There are 3 ways to turn a row about zero (a turn may also mirror it). The second row of each pair is the first, turned, with some noise. The first 30 pairs use one turn. New pairs use 3 turns, one after the other, and a turn may come again.
In the rows, zero is written as 128.
Known pairs, each followed by its turns in order:
[137  94 131  54 153  84 164 128 140]
[177 143 121 110  52 100 145 131 106] => Q794

[183 117 123 130 152 144 123 182 121]
[170 116 111  82 150 166 134 143 123] => Q794

[139 124 151 112 128 135 128 128 152]
[124 143 132 133 142 127 141 154 133] => Q84

[ 73 141 108 115  99 149 165 152 177]
[ 98 131 189 118  97 125  79 154 112] => Q794

[138  79 137 115 112 108 105 182  85]
[151 158 130 123 113  47 119 108  99] => Q791

[ 97 119 156 154 108 155 134 131 109]
[114 159 123 129 146 141 134  84 106] => Q84

[138 135 143 161  83 142 158 124 163]
[ 79 103  98 100 134 146 137 128 114] => Q791

[ 71 152 124 177  66 143  91  94 181]
[135 149 177 123 162 141  57 122  46] => Q84

[110 142 101 147 168 150 127 134  88]
[150 154 130 138  90 134 149 106 174] => Q791

[115 160 107 128 173  96 149 153 175]
[140 131 179  97 120 104 158 176 127] => Q794

[102 114 129 164 125 175 135 162 147]
[157 159 123 164 144 140 149 102  91] => Q84

[130 144 131 116 116 166  95 135  97]
[117 133  96 112 149 126  92 120 159] => Q794

[155 111 160  76 120 131  93 151 132]
[162 124 144 139 142 114  88 117  72] => Q791

[ 92 118 146 106 116  99 138 140 155]
[124 166 151 144  85 124 123 148 117] => Q794

[120 122 154 143 159 142 106 171 148]
[112 144 124 101 134 165 143 169 151] => Q794

[113 109 138 160 147 118 128 171 107]
[147 118  79 135 141 145 136  91 128] => Q84

[ 95 133 107  89 110 116 156  92 108]
[130 121 143 151  92  78 104 104 138] => Q794

[137 209 106 108 147 142 142 134 116]
[107 132 135 169  64 149 105 142 148] => Q84

[110 102 154  59 136 160 138 114 160]
[ 95 119 100 101  48 122 108 134 121] => Q794

[120 133 167 126 117 165 163  75 145]
[ 95 120  86 147 137 182  99 124 128] => Q791

[169  48 122  72 133 100 205 140 131]
[ 88 118 147 128 129  65  22 144 150] => Q791

[110 118 190 163 192 102 144 135 107]
[117 134  48  83 121 178 156 125 122] => Q84

[125  68 149 123 188 168 124  89 143]
[160 154 146  79 125 151 203 139 119] => Q84

[ 99 141 163 146 217 119  67  71 135]
[161 150 127  44 104 220 126 152 137] => Q84

[113 142 122 151  84  65 164 129 154]
[ 58 122 142 117 153 117 155 173 121] => Q791

[115 107  85 166 157 163 146  92 142]
[133 124  91 109 122 150 128 126 195] => Q791

[ 76 134 143 123 125  99 179  99  97]
[ 78 185 130 165 126 138 129 160 148] => Q791

[162 165 117  98 141 141 104 166 134]
[145 140 127 168 115 134 102 152 174] => Q84

[ 92 143 194 143 144 106 151 118 164]
[101 129 102 157 113 158 131 189  97] => Q791

[ 31 133 104 154 146 110 145 123 195]
[ 74 147 230 134  93 119 147 145 151] => Q794

New pairs. What belongs after each?
[152 138 132 110 154  39 133 101  88]
[124 164 161  95 158  49 159 137 131] => Q794 Q84 Q791

[146 119 114 142 151 100 161 158 111]
[166 135 114 155 105 138 159 108 117] => Q84 Q84 Q794

[140 130 151 133 123 144 139 116 124]
[135 124 140 139 111 125 134 149 117] => Q791 Q791 Q84

[107 176 105 138 136 154 137  90 135]
[107 111 137 155 150 126  95 151  85] => Q794 Q794 Q794

[123 150  72 147 147  83 160 121 155]
[126 133 121 132  55 116 129 121 176] => Q791 Q84 Q791

[163 132 128 136  63 149 115 103 133]
[164  94 135 166 142 172 134 158 128] => Q84 Q791 Q794

[116 137 117 121 111 153 153 116 127]
[114 122 132 114 135 168 139 124 137] => Q794 Q794 Q791

[141 132 167 167 127 140  92 133 142]
[144 138 126 127 185 141 154 150 130] => Q794 Q794 Q84

[102 123 195 146 116 139 163 132 139]
[113 175 131 112 104 154 177 130  89] => Q84 Q794 Q794

[147 200 127  84 134 109 157 140 123]
[141 157 167  70 126 142 161  93 115] => Q794 Q84 Q794

[129 132 118 120 119 151 141 140 115]
[139 127 115 121 117 115 131 139 147] => Q794 Q791 Q84

[131  88 120  55 106  72 118 143 165]
[149 112 140 110 187 180  63 137 111] => Q794 Q84 Q84

[123 141 133 155 117  99 100 107 162]
[136 126  92 106 114 157 112 118  94] => Q791 Q794 Q794

[178 154 148 128 104  92 134 103 141]
[ 89  98 136 127 122 167 107 131  77] => Q791 Q794 Q794

[162 131 138 192 190 161 133  89 109]
[ 79 100  98 172  73 110 162 140 169] => Q84 Q791 Q794

[104  95 135  97 127 112  90 139 134]
[132 148 106 120 160 158  93 106 122] => Q794 Q84 Q84

[134 103 226 141  94 147  81 123 147]
[ 67 157 193 167 111 125 139 179  95] => Q794 Q791 Q84

[172  98 165 108 131 156 185  92 132]
[114 153 147 123 116  48 178 132 124] => Q794 Q791 Q794

[111 106 137 136  99 151 130 159 127]
[127 108 115 123 133 124 164 134  96] => Q84 Q794 Q84

[ 65  95 141 195 124  45 131 124  80]
[132 196  76 134  29  96 108 135 163] => Q794 Q794 Q791

[140  98 222 106 111 138 113 150 156]
[106 200 122 162 182  91 130 142  97] => Q84 Q791 Q84

[201 152 160  55 132 119 113 114 128]
[138  52 153 192 177 115 113 131 115] => Q794 Q794 Q791

[143 161 153 131  75 116  98 143 121]
[100 135 108 106 159 142 107  93  91] => Q794 Q84 Q794

[124 171 185 150 125 108 113 119 132]
[ 76 140 139  90 143 129 122 140  96] => Q794 Q791 Q791

[108 154 152 159  98 151 126 128 163]
[138 110 110  90 108 162 132 147 101] => Q794 Q794 Q791

[121 131 130 159 110 126 143 127 138]
[125 123 114 121 108 122 119 144 105] => Q84 Q791 Q84

[162 137 155 118 107 176 136 113 126]
[ 90 148 102 148 136 143 152  91 105] => Q84 Q791 Q84

[162  81 117 115 127 141 194 142 146]
[116 133 123 147 140  75 182  88 160] => Q794 Q791 Q794

[117 116 129  80 159  74 132 168 148]
[135 100 165 106  78 143 152  94 146] => Q791 Q794 Q791

[122 185 152  87  84 119 157 152 102]
[ 69 131 142 159 116 138 127 193 129] => Q84 Q794 Q794

[141 146 156 175 115 149 170 137  54]
[ 99 179  67 170  94 147 117 109 147] => Q84 Q84 Q794

